There are 4 ways to turn a row about zero (a turn may also mirror it). The second row of each pair is the first, turned, with some noise. The first 36 pairs use one turn. New pairs use 3 turns, one after the other, and a turn may come again.
Known pairs, each followed by its turns in order:
[-0.99 -0.73 -0.34 -2.15 -0.56  4.53 -5.01  0.91]
[-1.78  1.09  2.20  2.53  1.31  0.31  5.80 -1.56]	j968

[ 0.20 -3.74  0.40  1.45  3.45 -2.01 -0.45 -1.19]
[ 1.79 -0.63 -1.92  2.17 -0.32 -1.98 -4.24 -1.62]	j259

[-1.20  0.13  0.04  0.41  1.24 -1.13  0.01 -2.65]
[-0.06  0.14 -0.85  0.44  1.03  1.41 -1.77 -2.40]	j259

[ 0.30 -3.41  2.74 -1.09  0.69  0.44  0.27  1.91]
[ 3.93 -1.99 -0.20 -0.54 -0.31 -2.62 -0.14  0.92]	j259

[-1.89  1.89  1.02 -0.84  4.11  1.45 -2.45  1.64]
[-3.85 -2.56 -0.98 -0.08  2.63  1.26 -1.72 -0.76]	j323

[ 1.90 -0.88  5.49  0.30  0.06 -4.07  1.27 -5.49]
[ 0.95 -1.98 -3.28 -1.59 -7.31  0.63 -3.62 -3.00]	j968

[-1.85  1.97  3.44  0.90  2.02 -0.01 -0.66 -5.49]
[-3.14  2.25 -4.19  0.41 -3.58  0.97 -0.65 -2.18]	j968

[0.69 1.93 1.32 1.02 0.91 0.21 0.02 0.00]
[-2.08  0.67 -0.85  0.20  1.09  0.79  0.63 -0.10]	j503

[-1.06  2.78 -1.59 -0.35 -4.47 -5.05 -1.02  0.80]
[ 0.26  2.68  2.71 -2.33 -3.81 -1.60 -1.77 -3.73]	j323

[-2.73  0.77  0.00  1.17  2.11  0.90 -2.86  1.24]
[ 0.67  1.47 -2.97 -1.61 -0.44  1.10  0.08 -2.93]	j503

[ 0.37  1.87  0.74  3.23 -0.10 -0.22  3.19  1.71]
[ 1.99  0.82  3.25 -1.49  1.21  1.45 -1.58  2.20]	j323

[-1.21  0.90 -0.20  1.92  0.12 -0.95 -5.49 -0.16]
[-0.16  4.26  1.30 -0.37 -1.39 -3.13  2.04 -1.52]	j968

[-0.53  0.84  4.39 -4.15  1.18  0.72  2.39  0.90]
[ 1.75 -0.14 -1.98 -1.33  5.51  1.23  0.28 -2.84]	j323

[ 0.34  1.99  0.08  3.01 -3.97  0.21  0.21  0.14]
[-2.45  0.16  3.16  1.83  1.11 -0.25  3.35 -0.63]	j259

[-3.80 -0.30 -4.39  0.39 -0.51 -0.33 -1.25  0.31]
[ 3.63 -0.99 -1.32 -0.67 -2.88  2.46 -2.02 -0.84]	j503

[-0.86 -2.05  1.90  1.08  1.85 -0.64 -1.20  1.21]
[-0.80 -1.44  0.33  1.53  0.05  3.21  0.88 -0.21]	j323

[ 2.06 -5.38 -1.61  0.65  2.91 -0.12 -1.44  0.19]
[-0.93 -3.29  0.20  3.21 -1.55  0.52  4.50  1.41]	j323

[-2.88 -0.61  3.48 -4.71 -0.99  0.85  0.19  0.41]
[ 0.36 -2.99 -3.78  1.63  0.80  0.32  3.15 -2.85]	j968

[ 1.66 -1.99 -0.93 -0.15 -2.19 -3.37  0.47 -2.74]
[ 0.22 -2.11  2.07 -2.38 -2.12 -1.04 -2.89 -2.27]	j968

[-0.11  2.80  0.00  1.43 -0.54 -3.21  2.49  0.05]
[-0.82 -0.41  1.56  3.04  0.68  3.77  0.27  0.57]	j259

[-1.22  0.90  1.51  0.40 -2.49  1.00  0.32 -1.31]
[ 1.14  2.09 -1.55 -0.31 -0.36  0.99 -1.74 -0.44]	j323

[-5.49 -0.45 -0.16 -1.18  3.17  2.57  0.03 -0.73]
[ 3.44  1.36  0.08 -3.13 -1.60  1.99  3.43 -2.66]	j503

[ 3.54 -1.53 -3.08 -0.71 -0.19 -1.30 -2.46  1.92]
[ 2.27  0.14  4.69 -2.69  0.33 -0.22  1.74  0.84]	j968

[-0.98 -4.55  0.91  0.02  1.43 -1.89  2.46  1.06]
[ 3.04  0.96  2.58  2.79  1.33 -1.58  0.72 -2.08]	j503

[-0.76  1.39 -1.25  1.26  0.15 -5.49 -0.36  0.77]
[-1.64  1.24  5.20  0.26 -1.52 -0.39 -0.36 -2.27]	j323

[-0.28  0.06  0.58 -5.49  0.86 -2.91  0.19 -2.13]
[ 0.61 -1.71 -0.04 -3.13  2.11  2.70 -3.87  1.33]	j259

[ 0.49  0.36 -3.27  4.19 -0.15  0.05  2.45  4.50]
[ 1.03  2.60  1.22 -0.02  2.50  2.50 -5.48 -0.04]	j503

[ 0.95  2.69  0.13 -0.02 -1.96 -1.35  1.44 -3.77]
[ 0.39  0.65 -0.59 -0.82 -1.13  2.37 -3.62 -3.21]	j968

[-5.28  0.82  0.95 -0.62 -0.87 -0.02 -0.76 -2.38]
[ 0.96 -2.06  0.02 -0.44 -2.91  2.56  2.89 -2.73]	j503

[-3.89  1.47  4.87  0.05 -0.11 -0.49  0.06 -0.35]
[ 3.30 -2.46  1.38 -0.82  0.34  2.92  1.50 -3.96]	j259

[-0.38  1.97  5.28  0.29 -0.62  1.10  2.18 -0.28]
[ 4.15  0.63  2.22 -0.01  1.81  2.01  2.80 -1.13]	j259

[ 2.39 -2.47  0.66  2.52 -0.73  1.41  1.88  0.63]
[ 0.25 -0.62  1.87 -0.16  4.34 -0.98 -1.11  0.22]	j503

[-0.27 -0.09  1.54 -2.31 -1.62  1.77  0.32  0.92]
[ 1.19 -0.65  0.50 -2.60  0.96 -0.21  1.98  1.14]	j259

[-1.12 -3.47  0.26 -0.01  1.67  2.52  1.19 -1.82]
[ 3.43 -0.44  1.50 -1.41  1.75 -0.80  2.87 -0.28]	j503

[ 2.88 -5.16  1.70  0.69  2.30 -0.94 -1.11 -0.03]
[ 1.51 -3.11  0.57  3.94 -0.60  2.00  3.50  0.22]	j323

[ 4.28 -0.66 -0.39 -2.92  2.65 -1.27  0.04  0.96]
[ 2.29 -1.20  0.88 -3.57 -0.84  2.87  2.22  1.64]	j968

New pairs. What belongs after each?
[-0.75  0.83  0.91 -1.35  0.90  3.08  5.43 -0.91]
[-1.37 -0.18 -0.29 -5.19 -0.82  1.35  3.19  0.49]	j968 j323 j323

[-3.50 -2.06 -0.27  1.77  0.10  2.72 -1.51 -1.14]
[ 0.89 -1.51 -1.00 -0.91  3.36 -0.53  2.50 -2.03]	j323 j323 j968

[-1.00 -0.97  0.27  2.80  1.89 -3.68  1.28  0.54]
[ 0.33 -0.89  0.07 -0.10 -2.12  4.26 -2.49  1.09]	j323 j259 j968

[-2.01  0.09 -1.04  2.28  1.26 -0.66  1.60 -1.10]
[-0.49 -1.21 -0.04 -2.02 -1.60  1.83  2.01 -0.07]	j323 j503 j503

[-0.30 -1.51  0.63  1.16 -0.52  1.65  0.54  0.97]
[ 0.15  1.14 -0.30 -0.22 -0.79  0.18 -1.41 -1.53]	j968 j503 j259

[ 3.92  1.57  5.49 -1.07 -1.33 -0.78  1.26  1.30]
[ 0.61  2.63 -0.16  2.47 -2.58  4.44  2.71 -2.60]	j259 j503 j503

[-0.52  2.54  0.90  2.22  0.43  1.42 -1.00 -0.99]
[-1.05  0.33  0.08 -2.01 -0.32 -3.42  1.11  0.82]	j503 j259 j323

[-0.06 -1.49 -2.12  0.63 -1.07 -0.47  0.59 -1.04]
[-1.76 -0.64  1.84  1.18 -0.01 -0.60  0.51 -0.72]	j503 j503 j323

[-0.14  5.49  0.06 -0.96  1.88 -0.49  0.02 -2.17]
[-3.93  2.70 -0.76  2.91  0.90  1.37 -2.07  2.04]	j259 j968 j968

[ 0.85  0.87 -3.30 -1.00  0.68 -0.91 -1.11 -4.47]
[-2.45 -2.14 -2.47 -1.13 -1.03  1.42 -0.67 -2.87]	j259 j323 j259

[ 0.48  0.58 -1.70  1.65 -0.49  0.35  2.24  1.57]
[ 2.66  0.44 -0.40 -0.44 -1.98 -0.20 -0.99 -1.24]	j968 j259 j323

[ 0.37 -0.02 -0.03  0.04 -0.65  2.77 -0.85 -0.72]
[ 0.08  1.84 -0.73  1.44  1.78  0.72 -0.21 -0.13]	j968 j259 j259

[-1.39 -0.25 -1.28  2.62 -5.49 -0.03 -0.44  0.07]
[ 0.60  0.71 -0.88 -2.80  4.23  2.68  1.24 -1.83]	j323 j259 j323

[ 2.73 -3.80 -1.57  3.40 -0.22  2.70 -1.33  2.08]
[-0.80 -0.52 -0.65 -5.04  2.41 -3.28  2.13  1.61]	j968 j323 j503

[-4.72 -1.64 -1.82 -0.48 -2.64  0.88 -0.33 -2.26]
[ 2.97 -3.30  0.71  2.31 -1.10 -0.61 -3.62  1.24]	j503 j503 j259

[-0.89  0.36  0.41  1.04  0.75 -1.97 -0.15 -0.31]
[ 0.23  2.15 -0.42  1.03 -0.68 -0.01 -0.12 -1.44]	j968 j323 j323

[-5.49 -1.09  0.99 -0.80 -5.49  0.89 -0.22  0.07]
[ 1.55  0.75  0.33 -6.35  1.70 -2.07  0.56 -3.36]	j323 j323 j968

[-0.36  1.84 -0.21 -1.34  0.51  4.96 -1.68 -0.66]
[ 2.03  0.38 -3.06 -2.45 -2.21  0.55  2.19  1.83]	j259 j259 j259

[-0.29  0.04  0.87  3.46  1.90  3.29 -1.04  0.85]
[-0.02  2.09  1.17 -0.32  3.41  2.41  1.95 -1.47]	j503 j259 j968

[ 0.54 -0.76  3.28 -2.26 -0.27 -2.58 -5.05  0.00]
[-0.43 -4.08  2.50 -0.66 -1.36  0.90  1.55  4.76]	j323 j503 j968

[-0.88  1.69  1.97  2.15 -0.85  0.22 -2.62  0.94]
[ 1.94  0.26  2.59  1.01  1.76 -0.41  1.55 -2.59]	j259 j503 j503

[-0.75  1.57 -0.30  0.29 -4.07 -0.58 -0.25 -5.49]
[ 2.37 -4.33 -0.69  3.78 -0.27 -3.59 -0.52 -1.01]	j503 j968 j259

[ 1.55  2.56  3.84 -4.24  0.50 -0.19 -2.48  2.85]
[-0.27  3.06 -3.79 -0.82  1.12  1.71 -0.53 -5.03]	j503 j323 j968

[-5.49  1.52  3.71  2.76  0.74  0.75  0.29 -1.50]
[-1.29  4.28 -3.09 -0.43 -1.49  4.16 -2.63  1.94]	j503 j259 j259

[ 4.91  0.86 -0.47 -5.49 -0.47 -4.37 -0.14  0.16]
[-1.44  1.74  5.19  3.23  2.92  2.10 -1.38  3.89]	j259 j968 j503

[ 2.10 -0.21  2.40  4.92 -0.26 -0.45 -0.18 -1.56]
[ 0.85 -3.11 -2.57 -0.45 -4.05  1.08  0.10  0.68]	j323 j323 j323

[-2.09 -0.40 -1.16  0.90 -1.95  2.58 -1.99 -2.16]
[-2.18 -2.44  1.71 -0.89 -0.74 -1.53  1.48 -2.79]	j503 j259 j323

[-0.41 -5.49  1.03  1.54 -0.23 -1.93 -0.72 -1.16]
[ 1.04  1.91  0.69  4.24 -2.86  2.32  0.96  0.03]	j968 j503 j323

[-1.16  0.90 -1.72  0.84 -0.22 -0.12  1.56 -0.66]
[ 0.97 -1.78 -1.65 -0.04  1.15 -1.04 -0.73  0.67]	j259 j503 j323

[-2.74 -0.44  5.40 -0.07  3.21 -0.19 -4.48 -1.55]
[ 1.04 -0.93  2.90  3.33 -2.63  6.25  0.04  1.55]	j503 j323 j259

[-0.14 -0.04 -0.02 -2.47 -3.01 -0.94  0.13  0.57]
[-1.32  0.06  1.80  1.88  0.64  1.51 -2.25  0.35]	j323 j323 j259

[ 1.06  0.55  0.95  2.73  2.42 -1.49 -1.17  0.35]
[-1.30  0.67 -0.52  2.55  1.62 -2.04  1.74  0.63]	j323 j503 j323

[-2.57 -0.35 -5.49  1.82 -0.63 -2.00 -3.87 -0.67]
[-2.53  2.01  2.07 -5.61  1.68  3.59  1.93  0.26]	j323 j323 j259

[ 2.24 -5.49 -0.02 -1.05  0.37  1.44 -0.57 -0.49]
[2.98 1.58 0.81 3.79 1.75 3.08 0.55 0.62]	j503 j323 j323

[ 1.62 -0.19  1.22 -0.38 -4.65  2.47  1.61 -0.04]
[-0.41  1.41 -1.47  0.96 -2.71 -0.67 -3.67 -2.84]	j323 j503 j503

[-5.45  3.28 -4.22  0.63  3.78 -0.72  2.65 -1.78]
[ 1.77  0.37 -3.51 -4.84 -0.76  3.58 -0.57 -5.62]	j323 j323 j259

[-0.48 -1.08 -0.43 -1.62 -1.58  1.78  1.65  0.22]
[-0.03  0.66  1.74 -2.40 -0.56 -0.50 -1.93 -0.64]	j968 j259 j968

[-0.40  0.41  0.33 -0.02 -2.94 -2.65 -1.17  0.00]
[-0.95  0.38 -3.47 -0.33 -0.38 -0.24  2.25 -1.24]	j968 j259 j503

[-0.49 -4.98 -0.18  1.43 -0.53  1.85 -0.48 -1.22]
[ 2.86  3.80  1.55 -0.73 -0.83 -1.29  1.99  0.01]	j503 j259 j968

